The same things were measured in two ways. Each way mixes the same 12 hidden numbers, adds some noise and spreads widely along 6 directions of its own, which tell nothing about the thing.
(in the rows, 100 means zero)
Some things both ways: the first way, then the second way.
95 114 86 101 122 126 125 82 84 120 80 122 86 87 127 96 129 131 111 118
 77
118 113 88 77 96 88 96 81 101 97 101 91 131 111 81 103 125 90 100 110
 115 107 75 98 77 124 64 122 78 96

78 109 84 124 141 139 103 103 69 115 108 88 113 97 122 88 139 84 111 81
 95
101 102 109 116 113 92 100 75 104 110 84 84 66 83 86 96 122 110 90 102
 88 96 110 81 96 98 130 75 122 112

79 128 112 126 137 165 112 86 95 114 96 101 95 84 124 58 146 92 90 107
 80
121 137 109 101 100 122 115 106 122 108 84 62 94 86 79 98 113 82 123 95
 69 103 113 92 87 91 114 73 93 111

98 148 87 102 91 104 100 75 111 81 125 115 67 95 95 101 125 72 113 50 58
113 107 123 100 106 88 98 99 99 103 77 66 90 97 81 101 131 108 99 83 116
 93 105 95 85 113 92 95 111 102

97 102 75 107 113 127 90 104 61 92 125 106 97 107 90 114 125 71 142 46
 66
99 129 108 94 95 89 104 95 95 92 92 86 89 96 75 105 126 109 114 95 72
 111 124 99 80 103 104 93 108 99

98 157 116 68 60 94 111 108 107 82 103 87 60 95 121 133 124 115 100 119
 78
155 102 120 105 94 64 73 118 41 129 51 67 96 60 79 134 158 101 112 115
 85 122 125 102 117 141 79 125 83 114

112 118 99 76 92 120 106 117 92 92 89 94 129 96 116 90 113 126 120 109
 85
86 117 104 97 67 109 136 104 111 91 122 67 90 145 117 113 100 87 97 77
 59 79 153 74 79 105 142 81 114 103

93 99 74 95 120 101 98 117 99 112 110 86 77 96 88 93 110 67 104 73 105
94 94 124 118 81 113 121 78 119 96 90 88 110 103 114 98 93 102 95 88 82
 98 122 100 87 98 64 86 89 104

103 69 89 94 93 91 84 93 94 106 72 72 134 118 64 78 102 101 105 92 100
112 112 107 90 88 96 114 75 176 81 77 70 105 98 77 58 78 105 115 89 122
 91 65 104 62 90 49 93 97 93

98 149 78 102 119 130 70 94 96 98 99 51 109 109 113 93 139 74 77 101 82
129 115 81 94 83 105 114 108 87 98 78 106 121 87 111 115 93 92 130 107
 78 119 92 84 86 120 91 109 73 102

103 142 90 111 104 61 100 67 139 84 111 90 46 76 109 76 131 52 98 76 86
104 90 90 93 70 115 129 136 63 101 89 86 85 138 131 137 95 70 72 75 78
 77 142 69 97 132 125 89 88 125

65 113 75 112 76 106 68 99 119 96 115 56 126 120 91 128 120 92 67 91 108
94 91 102 102 102 102 100 85 114 87 88 96 87 107 114 94 97 100 79 103
 105 93 102 95 88 99 110 77 89 118

94 111 106 90 105 141 82 117 106 102 97 91 115 109 115 81 100 88 119 95
 96
90 91 108 100 110 98 111 96 97 94 88 104 95 101 100 82 92 105 95 84 126
 97 101 81 78 103 93 83 102 101

134 56 103 64 53 75 106 91 73 62 96 114 140 111 102 105 82 112 110 126
 125
153 140 103 95 108 76 78 112 92 144 60 70 85 61 65 104 152 78 123 139 97
 116 94 97 112 105 91 116 81 106

121 98 98 82 112 111 108 119 90 121 95 89 110 94 147 92 94 107 105 133
 101
105 105 94 91 98 93 110 109 77 110 83 115 108 111 122 107 112 97 98 117
 111 98 101 75 93 114 98 109 85 104

99 91 107 142 101 155 140 105 87 137 83 85 77 71 93 73 117 102 96 95 71
108 62 100 97 98 96 116 103 108 71 95 85 115 146 126 97 73 83 53 81 95
 78 131 77 75 88 121 85 80 133

86 116 137 123 67 105 112 84 106 99 113 129 89 86 113 124 84 87 93 106
 74
63 119 108 99 82 125 131 106 81 74 128 103 93 128 116 116 83 102 104 80
 49 98 132 85 90 117 120 65 103 94

141 89 74 69 98 107 92 101 93 100 102 85 96 104 123 62 102 74 121 107
 112
129 113 110 105 87 82 113 96 106 128 63 96 97 78 98 95 116 91 117 115 98
 102 117 79 97 96 96 110 97 104

87 151 107 79 68 100 74 119 115 86 136 89 101 128 123 121 91 97 119 63
 106
103 100 133 99 109 87 91 90 84 103 73 100 79 73 83 105 125 118 99 99 94
 96 107 88 114 103 116 83 124 104

120 87 127 97 94 123 135 119 56 128 79 94 104 92 73 89 94 117 98 106 68
130 110 87 79 87 88 78 128 83 103 62 86 106 93 107 114 125 94 116 109
 104 111 85 97 101 118 87 124 84 100

86 98 107 92 117 105 114 106 112 115 101 107 85 93 115 72 108 100 100
 110 120
107 93 116 114 90 127 115 75 107 104 96 91 128 100 110 111 104 85 93 91
 81 99 115 95 97 99 80 92 84 104

115 121 93 91 72 117 125 93 83 105 95 121 97 103 80 99 82 118 100 66 87
72 94 124 93 63 108 126 67 133 83 135 93 99 125 112 103 84 92 97 78 73
 76 130 87 99 110 124 80 121 92

92 110 108 111 69 81 113 81 105 76 104 131 120 84 110 107 97 94 116 81
 106
100 117 86 90 94 127 113 121 90 91 112 67 112 133 100 115 108 84 89 100
 67 104 108 79 90 110 108 86 87 105

82 105 88 146 98 128 119 59 153 105 109 102 68 67 107 61 135 80 55 110
 87
95 95 106 94 111 117 110 70 158 71 110 82 149 126 108 60 77 97 99 91 132
 102 73 97 55 79 66 85 72 95

92 123 81 122 59 85 110 70 104 87 105 87 93 93 66 135 99 63 69 54 85
87 87 116 113 93 105 114 86 125 85 99 68 100 111 110 80 79 113 88 96 101
 98 97 95 86 113 77 69 93 107

93 108 67 88 107 131 98 108 113 126 109 113 67 90 136 97 103 79 115 115
 114
115 93 124 119 98 101 118 70 106 109 84 100 134 98 101 94 101 95 87 109
 85 107 122 96 83 87 46 101 73 104

111 36 86 111 121 49 114 93 64 103 107 92 104 104 72 101 96 76 106 71
 107
71 113 95 79 67 97 83 91 51 103 105 140 69 87 113 144 137 105 110 106 76
 105 118 92 129 144 132 110 124 90

118 103 134 82 35 138 126 102 91 118 102 142 92 98 95 103 52 116 87 131
 91
123 122 131 102 95 97 96 108 111 123 67 83 79 77 93 103 121 83 115 107
 77 93 122 97 120 80 101 94 98 100

Other things, the second way, with their names:
(285): 120 82 113 115 101 101 114 70 104 97 85 80 125 102 99 107 112 95 84 81
 106 98 122 95 69 108 88 89 83 117
(18): 121 113 89 84 124 86 90 121 71 107 64 96 115 103 89 98 135 106 95 111
 133 106 74 80 80 105 71 117 85 100
(804): 96 94 102 121 101 84 105 57 86 113 103 107 84 83 106 103 113 104 104 97
 112 103 89 88 92 139 89 95 102 83
(899): 67 107 107 121 68 101 144 38 160 76 126 83 79 124 111 80 74 109 98 77 71
 83 123 101 50 110 93 65 107 96
(398): 99 154 111 82 87 100 96 105 119 135 86 67 47 89 59 105 160 80 118 102 95
 85 111 91 108 100 124 99 134 92
(930): 84 94 115 77 79 66 87 99 88 96 102 89 71 93 74 96 118 117 96 97 95 98
 116 80 119 118 130 104 150 95
(113): 116 111 136 109 119 101 104 70 128 104 101 70 107 88 84 94 126 100 112
 102 82 95 115 88 96 78 140 73 113 105
(420): 113 144 115 84 75 127 100 154 85 121 71 69 78 90 91 127 130 80 122 115
 44 107 133 93 135 96 116 87 99 116
(364): 103 118 109 106 78 84 115 91 107 105 101 69 72 104 96 105 115 95 112 88
 80 91 136 94 82 122 121 88 108 99
(821): 115 101 85 74 98 113 96 100 118 96 72 108 124 116 113 97 108 83 86 115
 140 89 56 94 86 103 59 110 67 108
(352): 112 120 120 107 105 113 108 94 108 114 66 95 87 80 89 107 124 96 100 110
 64 99 124 88 103 74 118 78 106 121
(259): 133 117 97 97 101 124 105 93 78 107 82 102 145 91 96 129 127 89 105 120
 54 121 105 90 97 95 84 108 69 117
(912): 97 125 145 102 70 124 126 80 105 89 130 82 137 113 95 128 110 86 121 78
 19 104 165 108 93 87 100 90 95 94
(199): 119 101 121 100 100 99 98 93 90 95 80 89 121 83 92 107 113 110 112 92 81
 110 102 91 99 102 87 100 102 99
(658): 113 95 84 99 93 81 99 88 120 101 81 72 87 107 91 85 100 93 83 99 119 93
 76 88 82 114 74 106 99 99
(613): 113 127 98 84 92 83 97 119 102 124 64 88 63 95 89 99 136 89 105 115 114
 89 108 85 99 106 115 100 101 114
(733): 121 78 96 103 111 117 98 76 109 94 87 87 141 99 112 103 109 99 88 95 108
 104 65 78 91 102 89 103 92 101
(332): 111 103 96 85 102 88 94 113 76 94 80 106 109 110 102 104 113 95 97 101
 115 106 111 92 81 106 96 108 80 111
(252): 71 169 85 64 96 111 109 133 126 105 93 96 82 119 86 71 116 109 136 131
 130 111 76 90 75 104 95 83 95 96
(648): 97 103 86 79 129 81 80 109 70 105 100 106 92 111 84 97 126 85 85 104 142
 100 95 82 87 106 121 103 90 102
(432): 100 99 117 86 92 95 88 102 116 91 77 82 94 93 85 89 108 97 99 86 114 98
 115 102 92 92 97 93 104 109
(900): 125 88 115 116 97 88 93 62 106 101 71 96 110 69 94 101 111 104 102 96 94
 108 89 105 92 109 58 108 89 98
(353): 119 94 118 114 115 97 104 70 100 107 81 95 115 86 96 103 121 104 90 105
 98 100 95 86 90 100 89 93 93 105
(590): 125 95 123 104 122 95 100 62 92 102 104 94 107 79 82 117 122 94 103 87
 92 89 76 82 106 116 118 92 110 85
(350): 114 77 105 95 109 112 94 103 117 92 78 83 127 122 124 93 102 90 69 103
 128 87 82 85 89 86 84 95 76 116
(718): 117 108 97 67 111 95 79 127 82 105 62 106 101 95 89 103 131 99 95 114
 136 100 72 81 105 103 95 113 94 110
(31): 128 99 109 86 82 108 97 116 96 101 64 98 107 100 109 121 108 69 98 94 81
 92 130 98 104 88 103 105 73 120
(889): 100 111 70 65 80 138 114 127 72 78 115 116 150 135 119 127 87 74 107 93
 76 111 94 80 90 116 96 112 69 99
(717): 127 87 93 98 123 104 69 95 91 105 52 99 138 67 102 90 125 124 104 119
 137 128 27 89 104 106 36 123 93 87
(112): 111 112 127 111 87 119 117 70 127 101 96 72 91 84 92 114 113 90 116 78
 57 87 120 89 99 94 134 75 119 100
(43): 126 84 85 94 98 95 92 100 83 101 55 103 106 99 117 117 126 95 84 100 122
 99 106 88 80 109 100 109 79 130
(509): 115 104 109 100 77 88 115 61 137 100 90 83 124 94 97 89 111 105 119 100
 97 103 106 95 74 104 81 109 102 96
(49): 117 101 94 109 84 114 110 90 92 108 90 94 130 108 112 117 116 84 91 113
 63 111 125 91 89 99 87 105 72 116
(299): 116 89 89 91 90 86 85 85 108 100 71 80 100 80 81 94 118 108 100 96 135
 109 71 96 89 133 78 109 105 105
(69): 94 100 127 101 91 100 105 87 118 84 85 94 114 100 99 90 97 105 100 92 85
 106 134 107 84 80 87 86 91 113
(573): 116 99 102 91 109 104 87 125 73 117 77 93 104 108 109 111 120 70 90 97
 123 100 110 89 99 103 90 107 70 105
(74): 99 96 89 113 72 112 129 100 108 104 95 76 92 115 127 104 89 93 99 86 79
 95 113 67 89 115 111 90 109 97
(809): 142 112 134 142 93 117 145 71 131 109 76 57 115 77 95 102 83 87 120 69
 44 93 101 95 77 91 39 92 93 78
(57): 74 127 78 80 78 114 103 91 85 94 119 121 102 101 101 107 108 102 121 107
 88 118 93 89 97 129 105 99 103 87
(513): 107 111 92 96 95 103 85 125 81 111 71 73 99 86 96 103 120 106 115 92 126
 115 69 91 96 132 56 114 100 79
(211): 165 119 116 109 91 109 98 109 84 128 63 54 124 68 74 133 136 69 115 98
 39 113 126 99 114 93 80 119 86 107
(110): 104 72 110 109 102 113 92 71 77 98 98 120 112 82 108 120 105 91 90 83 81
 103 107 81 117 103 121 94 107 96
(955): 99 97 124 95 75 118 120 95 102 75 109 88 109 114 110 128 91 91 105 70 53
 91 134 94 98 111 121 80 101 105
(217): 101 101 109 96 111 107 89 82 101 103 94 91 84 85 80 106 121 89 89 95 99
 96 92 92 106 106 114 82 106 106
(680): 59 136 112 74 81 62 75 97 77 109 98 115 51 83 68 93 151 128 130 111 117
 114 129 103 100 126 122 105 137 88
(124): 115 102 104 109 92 100 112 109 76 120 80 85 87 89 90 107 101 81 92 96 81
 101 114 83 106 115 76 102 94 99
(154): 139 79 106 103 137 85 67 74 75 109 67 100 131 73 77 103 137 88 85 97 149
 115 74 103 86 110 62 117 69 108
(792): 102 121 152 102 81 114 136 88 119 99 103 72 105 111 90 115 114 91 114 77
 58 82 157 94 90 90 121 73 110 109
(107): 100 127 129 82 87 91 96 112 97 101 91 83 57 79 51 107 104 84 108 96 63
 93 119 107 125 110 99 84 112 100
(294): 111 102 122 104 105 97 99 52 114 98 107 77 109 88 68 104 122 96 97 89 90
 95 89 103 93 112 79 94 104 92
(534): 94 124 85 91 111 110 106 102 106 97 99 95 91 102 89 88 101 93 107 97 114
 101 63 85 82 110 86 89 95 82
(593): 116 89 99 99 114 112 111 102 108 99 69 87 99 113 116 97 100 88 81 88 134
 80 74 78 80 103 86 89 84 111
(920): 155 66 137 129 108 107 114 50 93 105 70 99 163 72 115 126 116 92 97 80
 69 101 106 85 95 87 76 115 89 99
(392): 147 95 108 103 90 118 114 107 67 108 68 104 120 93 120 153 125 74 95 103
 31 92 134 74 119 93 144 104 89 126
(901): 111 79 47 82 109 104 80 104 69 103 89 120 144 111 133 102 113 90 99 111
 165 127 66 71 76 133 106 121 61 106
(268): 121 99 118 108 118 85 97 96 105 105 68 76 69 90 84 96 111 93 76 100 114
 81 91 96 94 108 87 80 90 116
(501): 94 116 112 100 78 93 113 101 114 103 66 80 64 85 79 89 104 114 100 92 81
 92 100 93 96 107 68 94 125 98
(375): 120 65 138 114 94 86 88 66 86 114 75 104 84 70 108 124 124 96 83 94 85
 83 129 86 132 106 137 90 116 115
(515): 88 110 148 121 80 71 125 81 118 112 91 58 46 94 83 89 109 119 97 88 77
 79 140 92 98 116 101 70 138 98
(251): 114 97 106 90 87 110 95 90 95 105 104 93 113 105 106 125 122 72 96 94 88
 93 108 87 111 105 120 107 94 103
(888): 138 107 149 109 92 88 92 63 128 107 59 74 93 46 54 105 124 100 111 104
 59 104 126 121 114 89 86 86 102 121
(666): 110 102 148 126 94 87 118 63 135 98 93 64 78 79 74 89 100 109 103 71 39
 84 128 93 97 76 106 80 140 87
(722): 77 112 94 98 83 106 120 72 117 96 120 96 90 120 107 102 116 102 98 99 88
 92 122 80 79 110 141 79 111 110
(48): 116 120 131 110 97 119 149 60 133 75 126 85 148 112 99 98 73 91 127 93
 48 100 121 100 64 96 95 67 66 104
(237): 118 70 117 116 113 98 102 50 95 107 87 124 127 85 112 107 111 90 84 90
 122 92 85 84 94 100 76 110 90 90
(460): 113 99 89 81 84 84 93 101 111 94 89 87 105 115 109 99 114 91 99 108 103
 100 105 90 83 104 109 112 89 108
(465): 86 129 106 90 82 116 142 100 141 106 101 87 76 123 89 79 79 71 96 95 100
 75 111 85 80 95 86 73 92 101
(292): 129 92 74 93 83 137 111 98 72 81 108 93 185 123 116 137 94 69 91 86 65
 127 102 97 73 119 45 124 42 103
(649): 129 88 121 118 86 63 97 74 108 100 87 65 103 83 87 96 105 103 103 95 64
 104 118 98 95 102 75 112 106 88
(401): 72 103 93 84 84 118 99 95 106 99 118 92 81 125 106 104 110 80 80 99 111
 87 108 90 105 119 125 80 99 108
(828): 102 82 91 103 102 92 104 88 108 89 72 85 102 92 96 83 99 119 91 80 117
 105 88 81 73 104 81 97 112 100
(607): 80 99 61 88 90 108 102 118 97 93 92 84 87 123 110 91 100 99 81 93 133
 104 88 78 74 129 95 90 94 112
(866): 126 116 93 89 111 97 82 100 88 108 66 106 95 83 91 109 130 86 102 114
 109 103 85 98 95 101 87 106 80 110
(937): 66 92 69 92 64 101 138 85 136 74 115 101 84 146 124 76 48 88 83 75 117
 77 99 87 53 125 75 86 88 94
(711): 110 68 117 116 109 97 120 51 125 82 89 109 133 105 117 87 83 102 82 89
 109 93 107 91 65 85 82 87 79 112
(40): 115 54 75 108 89 100 119 102 50 100 109 105 130 137 142 129 87 73 61 82
 93 93 130 59 85 126 120 113 75 112
(337): 117 95 133 125 95 96 112 94 139 117 62 43 74 93 89 83 105 95 72 100 80
 81 122 91 98 77 75 76 108 121
(826): 115 68 100 102 118 92 81 73 87 99 82 125 132 86 123 96 103 102 83 121
 145 110 60 88 100 119 71 106 65 105
(323): 120 92 76 94 120 79 70 100 61 114 77 104 100 88 95 106 130 95 82 119 133
 115 61 86 99 128 70 127 81 93
(597): 113 127 108 100 102 107 112 108 106 101 79 90 106 100 105 97 109 98 124
 102 85 103 101 88 82 90 88 95 88 95
(770): 93 107 100 86 96 112 95 78 88 90 115 118 121 104 99 115 113 84 102 103
 90 113 106 105 93 115 100 96 76 106
(510): 102 154 118 80 72 109 104 144 85 124 96 64 63 112 90 125 134 67 125 97
 71 91 155 99 110 116 125 88 92 103
(456): 111 119 95 81 104 104 84 127 92 120 75 94 65 85 79 100 119 76 99 102 107
 91 82 81 120 97 105 102 110 90
(563): 87 110 96 88 82 127 106 110 85 100 110 104 103 99 107 114 97 88 114 99
 72 110 114 80 117 107 123 90 101 96
(874): 86 92 78 95 79 95 108 98 116 99 101 73 72 133 97 87 91 78 60 90 106 85
 113 86 80 112 91 93 96 111
(296): 104 105 100 80 87 102 101 102 112 89 81 104 92 105 106 103 101 90 102 96
 99 89 97 92 93 98 106 97 95 105
(482): 109 84 95 100 83 115 113 123 68 88 68 100 119 115 127 122 88 94 82 85 88
 103 121 88 91 117 71 100 72 119
(483): 100 114 104 92 91 88 100 103 113 99 73 83 84 99 91 89 113 105 101 91 97
 95 109 92 82 92 89 101 114 99

Some of these things the first way, each followed by its name:
75 141 71 87 119 137 75 116 97 113 100 75 135 120 137 119 120 115 97 101
 99 => (353)
88 113 83 112 161 166 126 112 92 129 72 89 110 80 117 52 142 130 81 112
 99 => (251)
111 88 131 93 84 71 106 90 80 71 125 113 113 118 74 79 93 91 114 55 101 => (112)
120 100 116 94 96 126 114 102 82 83 123 93 96 102 94 54 118 83 103 74 96 => (901)
95 127 70 61 101 100 57 130 93 85 98 72 115 121 83 109 118 92 114 90 111 => (937)
103 146 82 81 76 126 84 78 133 92 106 101 96 114 118 99 107 109 99 89 72 => (792)
71 138 113 98 82 133 109 102 99 112 92 127 104 83 135 124 113 125 89 152
 96 => (323)
85 121 78 77 119 121 72 105 126 101 105 96 113 114 121 85 113 104 94 110
 114 => (237)
109 108 70 88 103 112 83 76 113 99 90 119 104 100 120 80 94 79 110 106
 114 => (465)
77 114 104 111 123 104 112 102 110 118 89 87 128 93 119 68 120 112 92 97
 114 => (733)
122 96 112 99 50 97 119 70 103 86 84 127 96 80 99 90 90 93 111 112 88 => (40)
131 79 104 75 11 43 106 98 103 57 106 105 119 111 87 104 68 102 154 54
 132 => (930)
99 69 81 108 108 123 91 100 87 119 102 74 106 116 88 90 106 83 102 83 93 => (711)
92 72 81 85 101 113 78 129 117 87 89 48 127 118 72 68 119 100 116 71 123 => (432)
81 125 99 78 90 123 81 121 104 77 132 97 99 128 109 112 111 118 105 80
 115 => (770)
113 59 74 87 145 106 115 88 78 101 81 125 136 96 106 52 120 110 128 100
 107 => (398)
100 66 53 99 124 103 99 108 78 109 99 86 114 96 104 89 122 77 118 88 122 => (49)
83 73 76 142 84 78 89 38 128 95 118 105 79 93 89 95 120 54 73 105 91 => (866)
99 91 30 123 126 117 84 87 104 103 70 48 150 96 84 88 119 62 75 64 114 => (420)
106 92 115 98 16 59 93 67 102 53 110 139 93 114 63 134 55 84 118 61 112 => (107)
81 135 91 91 89 164 88 140 112 120 130 79 63 110 106 99 116 95 112 81 93 => (69)
99 80 75 91 102 66 86 106 78 113 91 95 112 108 81 105 89 64 141 67 111 => (501)
127 90 67 105 147 145 125 92 81 86 80 96 89 68 87 74 135 78 85 87 69 => (510)
118 87 110 88 100 120 125 124 47 118 102 94 118 118 86 110 68 111 92 73
 104 => (826)
94 131 38 72 135 91 74 126 109 84 80 38 126 98 128 119 148 95 106 95 111 => (515)
116 81 129 80 81 81 133 97 45 110 82 110 110 119 61 86 86 114 139 56 88 => (299)
101 99 118 98 45 101 103 100 80 86 113 139 109 102 77 119 75 92 128 79
 89 => (666)
99 91 109 94 60 99 127 83 89 95 93 132 121 105 81 105 77 125 93 87 112 => (401)
113 100 162 87 86 100 138 114 66 108 132 154 67 96 127 82 75 108 134 105
 108 => (57)
108 76 75 100 101 134 111 97 85 109 107 99 77 91 112 96 126 92 120 104
 77 => (680)
110 95 105 96 100 135 103 115 83 105 111 95 86 102 102 91 106 93 122 87
 76 => (332)
88 128 71 109 76 118 100 97 122 113 103 87 119 102 87 104 97 97 72 70 97 => (350)
107 95 117 102 100 109 100 104 106 103 112 102 102 88 119 87 101 85 93
 126 86 => (597)
102 119 77 76 58 130 63 110 112 93 116 79 99 134 58 99 92 89 96 64 95 => (31)
91 89 73 85 139 100 64 97 88 96 55 88 162 100 83 101 110 77 98 120 96 => (809)
106 75 68 93 116 111 82 108 118 65 102 85 116 91 80 72 117 66 98 78 116 => (573)
99 86 102 93 89 112 110 104 119 89 109 122 84 90 107 90 102 108 112 104
 100 => (912)
90 48 77 106 94 52 82 83 99 90 93 71 116 110 66 107 113 73 93 94 114 => (900)
98 125 97 98 77 122 109 75 104 95 91 133 85 85 99 83 115 92 110 105 91 => (211)
96 113 100 128 44 132 106 44 126 69 126 156 75 83 113 101 104 78 100 96
 75 => (648)
99 67 79 101 114 60 79 92 135 83 99 84 124 87 145 84 118 77 126 119 116 => (18)
95 64 75 105 42 50 58 61 124 80 132 96 135 134 95 112 76 56 108 72 125 => (352)
133 84 87 57 101 150 119 126 27 136 69 95 139 128 84 87 90 142 132 90 76 => (509)
86 154 108 125 127 169 122 78 88 155 79 116 94 87 111 88 108 105 73 105
 45 => (593)
